The same things were measured in two ways. Each way mixes the same 10 hidden numbers, adds some noise and spreads widely along 7 directions of its own, which tell nothing about the thing.
(in the rows, 128 means zero)
Some things both ways: the first way, then the second way.
[153 109 105 137 155  65 137 174 121 131 117 131  88 152 149 140  83 127
 108 159 116 170  79 124 124]
[110 160  94 142 171 133 118 174 126 124  91 102 151 149 106 106 150 106
 122 124  97 106 135 141 142 199 145 123]

[171  83  91 135 144 139 120 127 127 105 147 138  79 155 155 106 112 121
 119 146 109 153 105 115  66]
[107 166 101 138  95 156 124 152 110 141  84 148 112 150 129  84 150 107
 119 121  91 123 124 144 148 166 157 134]

[125 133 126 142 155  69 122 164 138 149 119 126 120 149 137 142 141 122
 155 142 129 140 136 148 153]
[103 140 122 113 165 128 128 146  99 145 103  98 139 124 116 112 123 115
 143 130  99 136 141 134 130 160 149 113]

[124 143 150  90 145 166  89 136  78 144  99  71  68 163 172 112 187 128
 134  87 211  94 150 115 158]
[122 136  98 117 140 165 117  88  94 191 108 137 128  95 108 122 138  77
 124 117 100 134 113 124 194  70  70 110]

[111 155 137 131 120  97 159 171 161 181 115 179 186  97  88  89 114 133
 167 137 160 123 140 190 145]
[182 140  82 107 137 137 158 143 146 157 116 117 124 112 105 141 115 131
  70 105  75 148 158 144 176 143 107 106]

[159 116 118 180 157  52 177  90 150 154 128 120 174  96 112 159 134 131
 154 131  97 123 110 157 128]
[108  79 198  95 181  74  75 138  96 155 100 155 183 118 145 130  78  84
 149 147 159  46 156 128 118 101  97 138]

[127 102  86 119 135  54 216 127 125 128 123 134 127 128 136 121 112 119
  91 151 131 162  40 152 126]
[110 144 158 150 149 133  94 139 107 135 138 113 136 112 127 134 111  97
 156 147 130 116 120 140 120 161 146 123]

[138 109 114 131  95 128 161 137 112  57 156 155 144 178 170 118 129 103
  58 156  94 160 139 130 134]
[108 115 193 102 164 128  82 145  91 130 130 133 160 111 143  98 102  77
 194 163 132  77 149 125 107 143 141 161]

[164  50 119 215 178  58 177 206  87 160 129 127  57 148 161 158  16 120
 110 150  84 123  28 133 156]
[ 89 104 182 115 106 107 111 116 132 153 126 137 111 117 153 145 129  98
 130 139 149 136 151 137 143 119 131 138]

[168 167 111 130  82  93 139  90  99  45 132  83 125 163 166 222 136 109
  52 158 108 165 109  68 145]
[123 163 143 174 157 116 118 155 118  90 185 106 149 136 164 163 135 117
 119 145 113 103  71 166  50 181 208 138]

[209 139 123 207 158  17 131  75 160 156  94 118 135 134 138 224 133 142
 215 126 110 115 120 117  73]
[ 81 122 115  72 117 126 135 158 110 100 102 132 138 132 159  72 164  85
  89 144 104  84 124 131 144  72 143 163]

[134 126 118 110 149 121 102 207 114 117 147 111  72 152 169 124 107 110
  95 153 121 149 119 118 155]
[ 85 120 116  93 139 118 136 123 102 175  88 126 131 139 133 108 126 109
 142 112 103 144 143 126 140 143 128 117]

[162  93 123 193 122 118 148  95 156 106 161 154 175 116 122 144 119 124
 140 134  50 118 158 151  94]
[138 157  85 147 158 112 116 115 134 160 119 122 154 144 123 132 147  84
 112  96  96  72  88 132 154 182  91 127]

[104  99 126  91 143 173  98 198 103 134  86 138  56 154 171  85 129 140
 115 131 168 125 128  98 109]
[110 117 114 103 178 130  93 174 113 114  82 113 140 119  95  99 142 101
 149 130 124 111 135 123 153 140 152 137]

[123 163 138  87 119 139  95 146 134 122  97 103 110 157 133 138 158 135
 140 134 174 146 149  98 101]
[143 150 144 133 195 139 115 105 104 167 154 104 161  51 120 180 154 104
  50 112  92 115  95 126 143  76  89 107]

[139 113 134 132 122 101 158  88 121 113 106  48 109 141 109 190 114 142
 108 119 106 144  81  89  91]
[ 70 155 120 177 100 132 117  67 132 206  72 157 113 153 154 175 179  89
  53  87 122 110  88 145 186 137  88  92]

[138 143 129 133  77 136 176 107 133  91 118 152 201 161 126 114 164 120
 105 155 157 148 159 144 115]
[157 167 131 157 134 145 100 134 127 157 117 140 103 145 110 141  90 107
 150 118  95 131 134 162 138 155 152 119]

[181 102 109 185 147 104 153  66 108  93 138 134 131 120 169 174 129 126
 119 141  91 116  92 108 109]
[133 157  99 155  91 112 140 133 109 104 165 127 102 145 153 123 133 102
 138 143 111 129  71 163 102 146 174 146]

[162 143 124 159 140 116 102 146 151 144 151 141 145 131 120 134 121 118
 157 153 108 144 155 127 120]
[ 99 156 119 133 136 111 140 129 101 140 135 124 134 151 170 128 149 117
  84 108  79 112  99 156  91 132 148 111]

[136 131 145 138 150 141  67 164  86 140 146  68  81 159 144 133 156 113
 123 113 156 118 160 146 210]
[113 153 161 111 104  97 159  97  84 153 174 136 140 106 194 166 120 125
  74 136  90 125  80 148  68 103 186 156]

[159 144 151 128 145 125  50 222 114 127 136 138  64 190 173 150 117 123
 135 162 166 155 120 101 111]
[118 115 137 129 143 140 119 148 129 159  85 130 149 112 124 132 144 108
  90 124 126 109 167 135 170 171  93 101]

[117 103 145 133 116 183 118 147  74 116 119 101  85 162 141 109 100 123
  99 112 137 111 137 116 164]
[136 153 107 142 204 161 102 100 138 158 147 103 174  94 112 160 165  63
  97 111  94  82  81 122 171 116  77 126]

[140 108 134 142 152 125 110 144 127 175 131 127 119 131 133 100 145 133
 155 102 127 115 156 141 120]
[ 98 131 149 129 122 118 110 113  89 177 113 147 100 130 129 108 130  98
 159 122 111 154 154 146 135 102 110 117]

[131 159 118 112 132 114 112 113 141 128 137  95 104 125 124 145 126 119
 157 114 130 124 129 136 137]
[201 136 132 154 225 133 113 135 106 151 174 105 183  65 102 182 120 115
 124 129 104 115 121 144 103 172 111 117]

[154 144 114 177  77 172 117 110 108  84 118 142 139 157 149 158 104 109
 115 152  92 120 190  67 139]
[ 83 161  97 165 149 142 128 110 105 149 140 118 112 147 141 137 178  94
 124 111  94 157  87 159 117 101 139 101]

[131 125 127 132 112 153 100 176 115 135 135 134 111 162 155 114 150 113
 117 133 137 129 169 115 140]
[ 54 111 194 128 170 106  77  98  81 190 121 136 134 118 141 133 119  80
 190 137 145 134 142 128 114  91 108 110]

[106 138 101 198 103  46 215 163 123 174  78 139 154 135 119 149  94 102
 155 139 137  95 133 171 235]
[147 136 148 158 164 122 115 158 111 138 135 112 126 103 110 175 101 140
 129 139 127 164 140 158 105 170 177 106]

[113 151 107  63 146 115 153 131 163 124 148 135 129  84 119  96 102 130
 120 136 121 155  78 135  92]
[145 106 122 130 134 104 142 114  83 164 115 155 158 113 160 138 150 111
  92 118 120  93 121 148 119 149  88 117]

[116 142 149 111 143 113 136 185 154 156 101 138 134 144 146 105 153 130
 164 129 173 116 155 156 119]
[151 118 129 107 109 115 134 102  93 192  88 156 106 105 121 134 120 121
 110 102 106 147 151 137 164 114  96 116]

Other things, the second way, with their names:
J282: [120 125 102 131  48 116 147 137  95 156  86 173  56 142 141 107 145 139
  96 110 113 187 150 169 148  97 141 104]
J540: [143 130 128 135 131 122 140 111  94 177 109 137 141  99 135 151 129 115
  75 123 108 115 134 144 154 126  78  95]
J151: [152 132  70 125 196 117 103 121 158 171 132  92 137  94  59 166 110  96
 127  98 114 152 107 114 198 120  86  97]
J687: [176 100 114  86 177 158 112 185 170 142  87 104 138 103  79 135  76 125
 102 107 108 133 194 127 201 161 105  79]
J481: [ 72 134 117  64 121 150 160 142 116 111 128  94 125 147 174 103 135 109
 122 140  81 144 120 136 116 117 199 141]
J515: [ 88 165  99 149 125 127 140 124 108 169  86 121 109 138 121 123 179 122
  95 100  91 159 122 145 150 168 137 106]
J490: [108 130 107 116 103 120 148  82  83 183 106 168 121 149 163 122 156  94
 135 111  95 131 104 147 123 112 131 146]
J15: [ 81 135 110 116  59 111 164  68 121 186 139 147 102 138 163 138 132  85
 111 141 122 159 111 140 164  83 112 140]
J600: [177 122 155  98 228 107  91 150 126 114 163  81 166  82 104 161  82 106
 145 129 106  93 117 124 115 123 139 131]
J267: [118 143  96 127 150 125 120  98 122 170 117 112 121 114 109 129 160  91
 122  99 100 134 104 125 177 120  93 121]
J831: [ 73 119 122  57 146 152 123 127 133 134  91 120 135 155 153 103 125  77
 130 124  93 106 129 121 162  82 152 148]
J314: [ 67 135 130  81 115 148 137 145  98 125 107 116 131 136 154  65 146  89
 152 151  98 120 141 126 133 131 159 157]
J752: [107 163  89  78 201 144 133 165 143  86 170  56 174  99 127 117 150  99
  88 128  67 100  71 107 119 125 182 159]
J651: [116 109 178 116 137 108 123 107  84 178 124 156 151  93 156 152 119 107
 114 143 133 115 143 139 118 103 115 134]
J780: [117 139 109 137 216 157  95 121 134 174 125  98 159 100  90 135 161  77
 133 106 100 126 139 119 176 128  67 102]
J816: [ 86 141 106 132 139 136 111 107 102 173  91 131  89 160 111 102 146  88
 186 103 100 168 132 144 156 114 124 109]
J846: [109 123 184 137 111 119 127  97  77 179 132 170 149 101 182 162 131 105
  90 145 132 104 123 150 101 114 126 137]
J266: [ 89 129 129 161  86 129 137  64 120 217  95 171 116 113 136 196 126  93
  61 138 152 156 118 153 200  66  83  96]
J932: [ 79 125 169  87 151 144 119 137 122 135 145  98 125 105 139 125 119  98
 149 151 112 154 152 127 130  98 163 139]
J533: [136 132 144 136 116 102 152 108  98 144 132 139 156 109 183 177 145 128
  49 125 118  85  86 148 103 163 140 131]
J534: [119 128  96 130 197  99 106 125 111 132 134 116 151 148 119 126 142  74
 182 124 115 100  93 139 116 122 129 146]
J790: [ 78 116 118  72 154 187 121 127 137 146 117 110 133 124 129  95 133  65
 156 143  99 143 154 122 180  75 121 130]
J391: [146 114 132 118 120 155 124 106 108 206  85 144 116  88  91 128  96 102
 131 128 121 157 184 132 209 121  55  86]
J733: [149 155 130 126 226  98 111 142 147 128 173  71 149 136  99 164  80 105
 166 125  87 126 124 145 102 150 160 130]
J397: [132 134  86 124 142 149 142 140 101 115 125 127 165 113 146  95 186  76
  83 140  99  71 104 138 155 122  84 135]
J630: [202 167 153 139 158 131 125 162 144  88 209  88 126  71 127 184 102 135
  66 139  89 131 106 159  99 122 175 131]
J100: [147 121 127  68 195  94 130 161  97 108 153  92 151 117 126 126  73 125
 168 135  92 127 119 130  80 121 194 145]
J33: [111  99 111  98 125 120 158 145  90 132  76 136 174 121 162 112 153 107
  73 149 127  75 137 133 146 153 111 133]
J46: [175 128 156 163 201 102  68 139 128 136 155 134 158 117 123 180  91  96
 124 117 131  67 104 153 107 137 114 109]
J751: [110 110 131 133 122 107 113  88 129 176 134 136 116 116 153 168 131  99
  98  94 133 128  94 131 159 113  90  91]

Some of these things the first way, each followed by its name:
[160 106 109 124 168 108 147  96 125  64 154 133 122 129 159 142  98 128
  88 174  79 178  59  96  77]
J391
[140 132 119 135 135  98 147 215  94 167  87 128  79 118 181 132 120 123
 111 132 198  94  88 135 177]
J151
[122 145 135 125  75 159 136 135 131  86 105 146 167 165 157 130 158 124
 105 139 119 124 207  93 113]
J816
[122 134 139 126 105 100 120  94 109 130 120  75 126 142 118 176 159 135
 111  91 110 130 145 116 150]
J932
[ 79 153 160 143 106 108 151 170 119 132 105 123 166 151 124 139 142 116
 132 125 144 105 175 166 220]
J533
[117 155 113  70 115 157 134 155 162 168  93 185 152  94 126  60 159 147
 152 130 195 128 141 121  60]
J282
[114 135 107 102  80 201 147  82  87  80 104 145 154 104 111 106 123 138
  69 156 165 147  98  92 124]
J266
[161 133 146 213 113 121 120 103 149 151 147 120 163 109 132 196 160 120
 185 103  90  65 179 123 124]
J751
[118 163 136  88 102 153 147 118 144 159 118 139 181  96 102  93 182 139
 138 120 201 125 129 147 101]
J46
[129 117 100 135 118 101 133 151 129 142 118 122  99 126 129 132 116 121
 125 127 127 128 121 144 145]
J752
[111 173 123  71 119  98 131 129 141 128 126  93 119 132 112 146 149 127
 122 133 170 162  89 128 123]
J481
[121 145 121  91  93 173 124 181  85  66 144 126 102 181 164 101 106 100
  44 166 153 165 127 110 170]
J846
[112 166 181 133  83 168  85 118  97  88 129  98 178 136 138 178 175 134
  85 110 104 113 217  89 180]
J687
[106 161 135 158 119  89 133 105 182 149 113 179 195 111  92 143 151 134
 220 129 122 111 179 171 127]
J33
[ 99 106 148 123 130 134  87 158 107 154 107  80  88 155 131 127 142 138
 122  86 100 118 191 113 161]
J515
